Every row belongs to one group in each of 3 separate groupings. Each group adds its own fixed numbers to the row, and there is some noise. The rows also spread widely along 9 directions, which tell nothing about the answers.
In the rows, 128 means zero.
Known rows, each followed by its group in each grouping:
[112 147 115 165 131 150 169 133 111 113  96 153  92  79  95 169 108 134
 174 151 191  45 143 131 186 141 154 105 142 169 110 113 148 139 160 182
 134 173 141 110 136] => Q351 X (4)
[133 121 150 174 135 111 133 163 111 155 123 105 110 160 179 152 169 107
 132 155  95  72 181 123 113 157 113 106 109 121 141 165 102 193 171 158
  99 140 120  95 103] => Q718 E (5)
[134 123 133 157 138  86 150 138 114 163 164  72 145 104 119 114 161 110
 120  83 128 134 141 122 147  91 133 115  94 138 119  70 127 136 145 132
 101 110 128 159 109] => Q234 Q (0)
[139 124 134 167 132  83 116 130 139 169 185  97 169 100 103 123 169 127
 131  61 119 160 111 138 128  99 116 149 108 118 169  82 106 134 113 114
  85  94 110 169 113] => Q992 G (2)
[175 196 122 177 103 137  86 142 139  99 126 227 118 137 136 180 173 123
 112 117 114 204  80 158 103  50 137  99 161 102 140  93  67 172  61 180
 132 169  93 127  95] => Q351 E (5)
[ 81 133  97 154 120 135 115 113 127 115 123 145 105  82  79 177  82 150
 150 116 186 117 100 163 151 125 140 102 159 164 129 106 131 124 113 160
 146 166 135 142 133] => Q992 G (3)
[135 156 115 146 123  88  61 120 119 193 154 165 108 160 173 144 169 134
  85 133 121 129 136 142 105 114 131  96 189 134 150 119 136 173 101 137
 136 149 133 154 138] => Q718 Q (3)
[179 139 116 141 195 112  70  95 150 171 155 108 148 116 149 132 170 127
 119 105 125 184  83 129 177  79 126 111  88 122 165 108  74 115  87  67
 153  66 176 138 177] => Q234 X (1)
[141 182 124 155 170 102  34  87 132 185 145 186 126 161 156 171  92 157
 109 164 154 149 103 171 137  99 123  65 137 153 127 135  88 148  65 119
 186 143 163 124 175] => Q351 X (0)
[109 127 118 203 140 113  73 115  67 172 128 183 123 143 146 180  65 146
 139 176 145  83 122 161 128 165 119 107 151 139 162 146  87 159 142 154
 141 180 121 126 111] => Q234 E (4)
[143 163 136 118 172 172 127 114 161 144  92 124  69 112 158 166 196 138
 141 150 134  61 154 121 163 128 133  61 165 182 107 166 157 140 113 125
 173 145 178  69 196] => Q351 G (1)
[122 108 130 157 138 137 152 122 141 125 110  79 115  85 114 156 135 112
 190 131 156  62 130 142 171 160 109 124 102 141 134 140 105 127 157 139
 130 132 145  92 132] => Q718 E (2)
[100 124  87 133 120 122 145 126 125 135 147 119 107  62  88 128 161 153
 132 110 169  79 142 127 182 138 160 124 192 154 127  94 186 113 144 144
 123 142 124 188 148] => Q351 Q (4)
[164 114 139 163 151 118 102 122 138 153 162 132 146 115 125 141 173 120
 143 106 105 140 109 133 134 129 103 123 102 115 177 133  59 142 108 108
 125  90 118 128 139] => Q992 G (0)
[ 89 163 126 171 126 110  70  98 130 194 143 178 112 124 117 164  97 171
 125 145 159  92 134 180 118 142 116  99 190 174 122 116 141 132 103 142
 134 182 118 147 151] => Q351 G (4)
[138 149 137 176 112  83  92 116 169 145 172 118 154 111 102 130 159 107
 142  74 127 183  97 161 102  80  88 131 110 127 144  74  69 131  92 123
  91 107  89 160 104] => Q718 Q (5)
[ 98  61  93 122  97 147 124 147 120  93 144 104 121 101 129 163 184 137
 117 157  96  98 141 126 116 186 102 149 141  75 187 189  91 142 160 126
 115 100  87 139  97] => Q718 Q (3)
[146 129 106 150 176  68 111 121 112 211 170  91 135 112 126 105 126 126
 126  88 150 102 139 108 181 125 144 125 110 147 154  87 150 143 147 112
 124  99 169 169 141] => Q718 Q (3)
[ 88 148 156 176 120  57  96 123 131 201 170  93 147 133 109 145  95 148
 124 109 150 102 159 169 111 115 111  97 112 160 106  90 136 139 133 153
 103 159 118 157 115] => Q351 E (0)
[126 166 127 142 135 117  87  94 178 165 144 160 112 100  92 151 143 144
 141 124 156 120 109 168 140 106 120  98 159 159 120  98 121 110  92 138
 140 145 120 140 154] => Q351 X (5)
[119 114 138 112 154  97 137 117 162 158 165  38 147 100 102 121 169 137
 122  95 131 117 151 122 170 109 123 113  81 138 115 108 141 101 135 112
 115  84 149 136 154] => Q351 X (0)
[ 75 110 127 145 149  70 123 124 105 165 134  34 151 149 139 162  77 150
 121 131 164 123 151 146 148 123 129  89  82 159 110 138 130 138 154 136
 126 106 172 123 145] => Q992 X (2)
[ 98  66 102 147 105 104 147 152 102 114 172  84 159 101 105 148 142 143
 129 117 115 122 140 132 134 164 120 144 116  91 169 138 101 132 163 139
 102 103  83 167  91] => Q992 E (0)
[124 140 130 169 137 110 118 128 137 154 137  94 129 110 112 144 116 122
 144 107 139 119 118 138 141 109 134 114 108 147 131  94 112 124 133 141
 124 142 140 121 121] => Q234 E (3)
[111 107 120 151 180  85  93 104 123 183 167  60 159 105 121 126 103 135
 134 105 143 133 110 132 164 124 120 129  84 139 156 109 106 106 137  96
 129  88 163 147 143] => Q234 Q (3)
[133 178 125 162 135 127  56 101 146 166 125 187 104 149 151 182 146 157
 104 145 138 127 121 175 112  99 125  76 177 158 122 131 113 151  69 139
 158 167 130 111 163] => Q351 G (4)
[111 110 118 145 165  86 126  97 159 169 176  50 164  75  80 117 133 132
 163  74 157 135 114 135 170 123 111 129  99 155 146  97 123  95 128 104
 120  72 150 166 158] => Q992 Q (5)
[158 129 152 155 173 129 108 106 156 151 148 107 141 102 118 142 149 112
 173 110 112 121 109 120 140 122  93 114 100 146 159 126  73 139 113  91
 142  86 153  90 164] => Q992 Q (3)

New rows. What belongs after each?
[ 87 149 112 114 136 109  89 114 122 144 111 111  97 146 156 175 122 145
 110 150 152 119 146 140 114 114 124  59 174 172 105 158 148 151 102 145
 172 153 168 111 165] => Q992 Q (3)
[125 150  93 139  78 137 111 125 138  85 121 166 105  92  99 168 157 120
 118 102 157 165  95 158 115  86 127 112 178 123 128  94 118 142  88 169
 132 154  97 153 105] => Q718 Q (3)
[123  89 117 148 116 125 128 126 137  96 176 104 166  73  73 149 143 126
 154  88 132 169  96 134 131 122  90 150  98 108 165 109  61 120 118 115
 105  85  88 155 103] => Q992 Q (0)
[182 145 153 198 149 103 164 133 137 157 154 138 145  60  78 112 154  90
 199  57 142  98  99 117 181 106 135 156 107 133 164  54 100 139 134 135
  97 130 125 134 111] => Q992 E (2)
[ 95 140 142 184 153 102  71  80 153 176 138 109 141 112 102 169  47 133
 184 137 176 124 101 189 121 142  59 108  93 177 131 126  64 123 110 123
 135 125 144 120 144] => Q718 Q (5)
[100 169 143 151 156 106  89 111 128 207 125 134  94 164 165 157 119 155
 113 150 141  64 170 143 121 133 129  59 151 178 107 145 160 159 117 150
 150 173 170  98 161] => Q351 G (3)
[115 173 140 212 125  96 108 141  98 180 141 200 122 131 126 168  94 130
 143 127 151 116 137 165 105 120 126  98 152 150 134  93 102 182 116 181
 108 186 103 143 102] => Q992 G (5)
[152 121 111 127 118 122 141 127 165 106 138  77 125  84 100 128 194 111
 123  73 140 150 108 130 160  85 131 115 119 127 137  94 129 103 112 124
 130 103 124 147 128] => Q718 E (0)
[167 180 141 163 176 105  81  96 159 183 134 156 124 121 132 142 136 120
 155 110 146 135 103 148 154  91 127  91 142 164 144 103 110 135  77 117
 157 129 171 112 170] => Q992 E (5)
[126 147 110 182  92 147  93 117 135 127 143 226  95  64  86 156 130 129
 155 130 156  86  94 157 121 154 117 134 203 139 160  99 106 150 112 161
 127 185  93 154 101] => Q718 Q (3)
[117 122  92 179 134  94 151 166  54 129 136 133 128 116 133 150  84 120
 137 127 157 115 128 124 149 134 146 126  98 120 149 110 110 185 163 171
 115 135 129 156  81] => Q718 Q (3)
[102 157 143 155 144  83  67 114 111 196 150 145 125 167 157 160 116 150
 102 129 139 133 149 164 104 103 116  67 161 168 121 125 125 167 100 141
 144 161 139 136 156] => Q992 G (0)
[113 108 119 144  91 119 142 156 123  96 140 114 136 125 115 170 165 126
 117 114 109 144 127 128  97 109 125 125 123  98 142 125  88 156 133 158
 100 125  86 136  92] => Q992 X (3)
[117 130  88 112 101 147 167 156 125  73 108  91  93 103 134 161 196 124
  92  99 128 169 117 117 147  63 174  94 141 115 117 116 152 134 118 164
 124 132 127 128 106] => Q234 G (3)
[116 158 142 185 168 107  78  89 138 183 121 122 124 116 119 154  68 132
 164 133 162 101  99 158 151 119 116  93 117 180 126 105 111 121 122 133
 151 158 169 113 153] => Q234 E (3)
[144 140 129 150 134 156  66 106 174 139 149 169 126 105 126 174 186 149
 127 129 101 128 106 159 111 132 102 112 156 121 165 144  84 137  88 105
 135 121 107 119 147] => Q351 G (1)
[182 137 112 154 136  97 155 161 108 130 164 132 141  99 119 116 202 106
 114  74 110 148 124  92 176  81 171 134 101  88 160  70 125 151 129 138
 112 112 116 161  97] => Q351 E (0)
[170 103 129 139 108 196 155 134 189  45 110 114 124  75 108 173 246 105
 161 102  89 160  97 118 119 104  91 135 120 108 160 153  47 120  95 111
 124  88  89  82 125] => Q992 G (4)
[157 158  88 159 128 128 104 121 108  97 141 205 125  81 101 173 116 134
 136  98 172 203  57 148 161  68 149 105 156 125 150  75  83 147  74 151
 164 139 127 171 118] => Q992 Q (0)
[ 77 133  98 130 125 136  59  73 173 132 121 119 110  92 102 182  96 161
 142 144 184 135  95 201 132 148  94  85 152 167 127 161  99  83  89 125
 158 140 132 130 165] => Q718 G (5)
[185 155  75 151 179 143 110 112  97 138 134 215 107  87 131 144 154 130
 143 120 162 138  77 109 206 106 182 117 182 130 186  99 110 149  96 112
 186 114 170 148 168] => Q992 Q (4)
[ 78 104 102 138 111  99  92 136 101 153 140 117 128 156 159 171 130 160
  91 171 126 117 160 154 108 164 129  96 169 118 138 179 132 149 140 153
 136 135 116 144 126] => Q992 E (5)
[105 120 113 101 113 133 129 145 120 106 121 105  92 148 173 176 195 140
  81 144 123 129 168 122 108 103 130  58 175 141 107 171 151 159 123 151
 159 132 132 112 146] => Q992 Q (0)
[145 143 100 172 147  99 151 149  95 128 130 121 132 109 125 136 129 109
 129  95 151 177  97 127 178  67 172 111  98 106 151  74 110 155 130 160
 114 121 139 157  97] => Q234 E (5)
[ 98 150 137 187 131 101 137 133  94 142 117 134 122 111 115 176  60 130
 179 131 184  82 124 159 146 126 130  94 122 169 117 115 127 160 143 181
 132 177 148 112 119] => Q992 E (2)
[135 157 107 160 140 102 107 103 149 163 151 124 130  81  85 128 144 141
 138  87 164 115 112 147 169 101 153 122 148 150 140  71 147 103 104 125
 134 138 141 160 159] => Q351 E (4)
[130 126 154 134 123 103  85 107 191 172 183  85 147  99 106 126 196 132
 126  87  89 125 136 142  96 117  87 131 127 127 146 108 106 117 105  93
  99 102 100 139 138] => Q351 Q (3)
[148 127 144 167 184  93  98  88 155 203 151  67 141 112 123 111 147 119
 147  96 133 116 121 130 175 102 125 121  97 163 149  90 111 102 122  83
 130  95 168 125 172] => Q234 E (4)
[129 144 119 125 158 124  61 110 120 155 144 145 116 153 180 170 153 156
  92 169 110 128 131 143 126 126 111  79 143 129 146 176  96 150 104 121
 171 118 145 118 163] => Q351 Q (0)
[ 88  62 140 133 141 118 155 157 106 134 131  38 134 139 155 160 154 130
 130 164  90  68 192 114 111 192  88 109 105 124 143 207 106 159 189 133
 109  92 116  91 117] => Q992 Q (5)
[110 108 139 185  97  91 118 143 117 157 186 131 159 120 101 140 164 132
 126  92 111 128 133 138  86 126 103 152 157 120 157  98 100 153 137 140
  75 129  67 175  89] => Q992 Q (4)
[148 146 155 170 128 132 118 154 145 132 142 121 136 139 143 156 186 111
 126 109  76 141 136 122  93  92 103 113  98 109 140 129  74 173 115 141
  97 123 102  95 100] => Q351 G (3)
[ 87 155 141 174 147  69 110 105 132 191 125  67 126 150 116 158  71 130
 151 115 179 102 151 165 129  97 118  74 129 218  86  91 151 129 132 146
 141 162 166 119 167] => Q992 E (4)
[100 146 120 157 113 107 191 174  99 117 130 120 109  91  97 148 118 118
 145  95 162  84 153 119 148  97 162 106 127 147  98  70 168 173 163 201
  96 176 124 142  87] => Q351 Q (3)
